The rows are grouped in 3 ways, from coarse to fine. Each group lies inside one group of the grouping before and may be the whole of it. The rows also spread widely along 2 directions, which tell nothing about the answers.
Some rows, each with its group in each grouping after it:
[  0 -38  29  43 -16   1 -29   5  21  -5  -7   7 -12 -13] => nadu Vab k806
[ -4 -17  20  25 -32   3 -11   7   6 -10  18  28   7   9] => nadu mazip k718
[ 48 -46  26  34  28  10 -25  41 -16  -2 -15 -30 -70  22] => Vov venul k717
[ 13 -44  81  21   4   1 -53  37  74  39 -51 -78 -20   0] => foru dun k851
[ 25 -25  42   4 -10  12 -12  51  -2   2   9 -14 -38  24] => Vov venul k583
[ 42 -41  21   9  12   1 -28  28   6  15 -16 -16 -64  30] => Vov mozat k620
[  0 -12  21  17 -11   5  -8   7  19  -3 -19   2  -4  -4] => nadu Mito k755
[ 25  -1   3 -27 -57   3  -1  41   0 -20  44  33  -9  19] => Vov golip k957
[ 55 -41  16  39  36  18 -20  35 -12   0 -52 -46 -80  24] => Vov venul k560
[ 20 -27  -2  28   4 -13 -47  23  15   1  -7 -25 -18  22] => foru Kav k62
[  7  -4   7  37 -31   0 -16 -10 -10 -26  22  16   5  -8] => nadu roto k366
[ 27 -16  23   2 -36  11 -18  39   4  -6   7   9 -32  26] => Vov kiser k263
[ -4 -44  28  44 -12   0 -25   0  19   2  -1  -2 -12  -8] => nadu Vab k559
[ 63  13 -68  -5   2   1  -7  10 -48 -50  37  35 -35  20] => Vov golip k707
[ 38 -37  47  12   3  10 -40  47  31  24 -39 -34 -68  30] => Vov mozat k881
[ 39  -8 -18   7 -42  10  -6  27 -33 -17  42  33 -32  16] => Vov kiser k903
[ -1 -24  29  38  -1   9  -7   6  26   7 -18   1  -7   2] => nadu Mito k156
[ 33 -29  10  29  -6   0 -33  27  21  13 -10 -42 -23   6] => foru dun k723
[ 40 -27  29  -2 -23   8 -21  48  -7  12   3  -2 -42  29] => Vov kiser k52
[ 42 -23 -17  28   8 -12 -37  18   4  -3  -6 -23 -17  27] => foru Kav k916
[ 41 -22  17   6  -7   9 -32  37   6   2  -1  -1 -53  30] => Vov mozat k881
[ 32 -34  26  26   9  -5 -49  23  33  24 -37 -45 -16  30] => foru Kav k916
[ 31 -23  21  17   3  13 -11  39 -15 -13  -5  -9 -45  16] => Vov venul k560
[ 46 -33  51   9  -3  17 -23  47   5  30 -33 -26 -62  29] => Vov kiser k52
[ 25 -23  31  10 -20  15  -8  44  -1 -13  17   5 -24  20] => Vov venul k560
[ -8 -21  32  41 -20   1 -14   8  11   2   0  14   1  11] => nadu mazip k718
[ 50  -3 -23  -8  -9   9  -9  21 -19 -29  22  15 -34  22] => Vov golip k707
[  4 -35  55  24  -6  -6 -50  40  59  34 -40 -50  -8  24] => foru Kav k62

New rows, each followed by its group in each grouping:
[ -1  -7  19  10 -31   6  -3  11  16  -9   6  22  12 -17] => nadu Mito k755
[ 35 -31  16   2   3   2 -23  24   3   6   2  -1 -54  24] => Vov mozat k620
[ 58 -22   8  10  -5   9 -18  37 -25   7  -5  -5 -60  27] => Vov kiser k52
[ 56 -21  -4  12   9   9 -30  37  -1   0 -10  -5 -72  26] => Vov mozat k881
[ 23 -34  45  -1  -4   3 -37  38  25  24 -11 -19 -49  33] => Vov mozat k620
[ 31 -21  24  -6 -25   7 -15  41  -5   9  11   8 -37  24] => Vov kiser k52
[ 28 -30  50  13 -13  18 -19  50  10  -1 -12 -21 -38  25] => Vov venul k560
[ 32 -25   5  25   8 -11 -37  26  21  14 -20 -42 -10  35] => foru Kav k916
[ 32 -36  48  23   9  13 -23  44  -7   3 -10 -25 -47  22] => Vov venul k717
[ 45 -34   7  31  17   8 -14  32 -32 -16   9 -11 -64  23] => Vov venul k717
[ 32 -20  -7  15  -8 -12 -38  24  16   3   5 -21   1  24] => foru Kav k916
[-10 -45  62  41 -20   6 -36  14  43  14 -26  -9 -11  -3] => nadu Vab k806
[  4 -52  74  66  27  19 -33  10  31  35 -84 -52 -39  24] => nadu mazip k718
[ 29 -27  36  14  -9   7 -19  46 -11 -11  12  -2 -37  26] => Vov venul k717
[ 54 -11 -21   2 -22   6  -9  27 -37 -13  25  23 -46  27] => Vov kiser k52
[ 23 -41  56  26   8  -1 -50  36  58  40 -57 -68 -18  35] => foru Kav k916
[ 63 -22 -23  13   9   6 -28  24 -20 -14   6   2 -70  21] => Vov mozat k881
[ 45 -28 -14  27  13  -2 -33  10  13  -9  -9 -36 -37 -11] => foru dun k851
[ 50 -31  -4  35  25   6 -15  24 -48 -18   5 -10 -71  24] => Vov venul k717
[  4 -21  30  31  -2  13  -6   6  25   7 -35 -16 -16  -8] => nadu Mito k755
[ 41 -36  32  29   9  13 -17  41 -18  -6  -2 -17 -54  27] => Vov venul k717
[ 45 -14 -28  19  -3 -15 -33  17  -1  -3   4 -10 -11  22] => foru Kav k916
[ 45 -35   3  12  14   2 -23  17  -4  14 -14 -17 -73  28] => Vov mozat k620
[ 58 -23  -8   7 -10   8 -18  37 -36  -3   5   2 -63  27] => Vov kiser k52
[  9 -28  11  41   7   4  -5  -5  16  -2 -21   1 -13   2] => nadu Mito k156
[ 29 -19  45 -12 -21   9 -16  49  26   3 -16 -14 -37  31] => Vov golip k957
[ -7 -14  13  33 -28   4 -16   9   3  -9  20  28   6   9] => nadu mazip k718
[ 55 -24 -38  36  24 -12 -31   9 -11  -5 -13 -29 -34  27] => foru Kav k916
[ 48 -12 -19  -3 -14   4 -25  32  -8 -15  27  18 -54  27] => Vov mozat k881
[ 45  -9   3  -2   3  10 -20  28  -1 -13 -10  -9 -39  29] => Vov golip k707
[ 51 -19 -19  15 -20   8 -11  30 -40  -7  15   9 -51  18] => Vov kiser k903
[-13 -30  36  36 -27  -1 -32  10  26  -2  10  16   0  -7] => nadu Vab k806
[ 44 -27  38   7  19  16 -31  35  25  10 -57 -40 -45  33] => Vov golip k707
[ 55 -21 -17  13   6   5 -25  28 -11  -7   8  -3 -70  28] => Vov mozat k881
[  5 -32  -4  45 -21  -6 -25  -1   1 -12  15  26 -12 -10] => nadu Vab k806
[ 34 -17  -7  23  -1 -14 -39  25  12   0   3 -22  -5  26] => foru Kav k916
[ 34 -30  32  20  -1  10 -15  45 -11 -10  17  -2 -36  25] => Vov venul k717
[ 56 -27   8  10  -1  11 -17  30 -19   8 -14  -9 -68  24] => Vov kiser k52
[ 40  -9 -20   3 -21   3 -16  31 -32 -19  15  23 -48  24] => Vov kiser k263
[ 23 -41  37  58  21  12 -32  -7  11  10 -68 -58 -45   0] => nadu roto k366
[ 46 -32  19  27   7   6 -20  41 -25 -13   3 -14 -53  22] => Vov venul k717
[ 12 -21  51 -19 -34   2 -25  43  30  13  20  18 -24  25] => Vov mozat k620
[ 74 -36 -45  59  38  -9 -30  -1 -26  -3 -35 -59 -71   7] => foru dun k723
[ 56 -22 -43  42   2  -2 -30   9 -12 -14  11 -23 -36   5] => foru dun k723
[  0 -60  69  46   8   7 -32  11  42  19 -41 -34 -20  -1] => nadu Vab k559
[ -2  -8 -14  31 -33  -4  -9  -9 -19 -26  40  43   7   3] => nadu mazip k718
[  7 -18  26  36 -24   6 -23  -2   0 -15  -1  -4  -1  -6] => nadu roto k366
[ 21 -19  35  -5 -38  10 -23  46  15   5   1   3 -28  25] => Vov kiser k263
[ -5 -42  27  40  -7  -1 -28  -3  24  -5  -1   5 -10  -5] => nadu Vab k559
[ 30 -30  28  18  -5   6 -17  44 -16  -4   7  -2 -43  22] => Vov venul k717
[ 34 -15  26   0 -24   7 -32  48  19   6   5   4 -51  26] => Vov mozat k881
[ 38 -21  28   6  -9   9 -39  44  19   9  -7  -9 -57  29] => Vov mozat k881
[ 40 -16  -9   9  -8   9  -2  36 -30 -27  23  10 -35  19] => Vov venul k560
[ 22 -34  58  -2 -19  11 -39  56  41  18 -12 -18 -45  30] => Vov mozat k881
[ 69 -31 -57  43  46 -17 -35   0 -23  -6 -27 -41 -52  30] => foru Kav k916
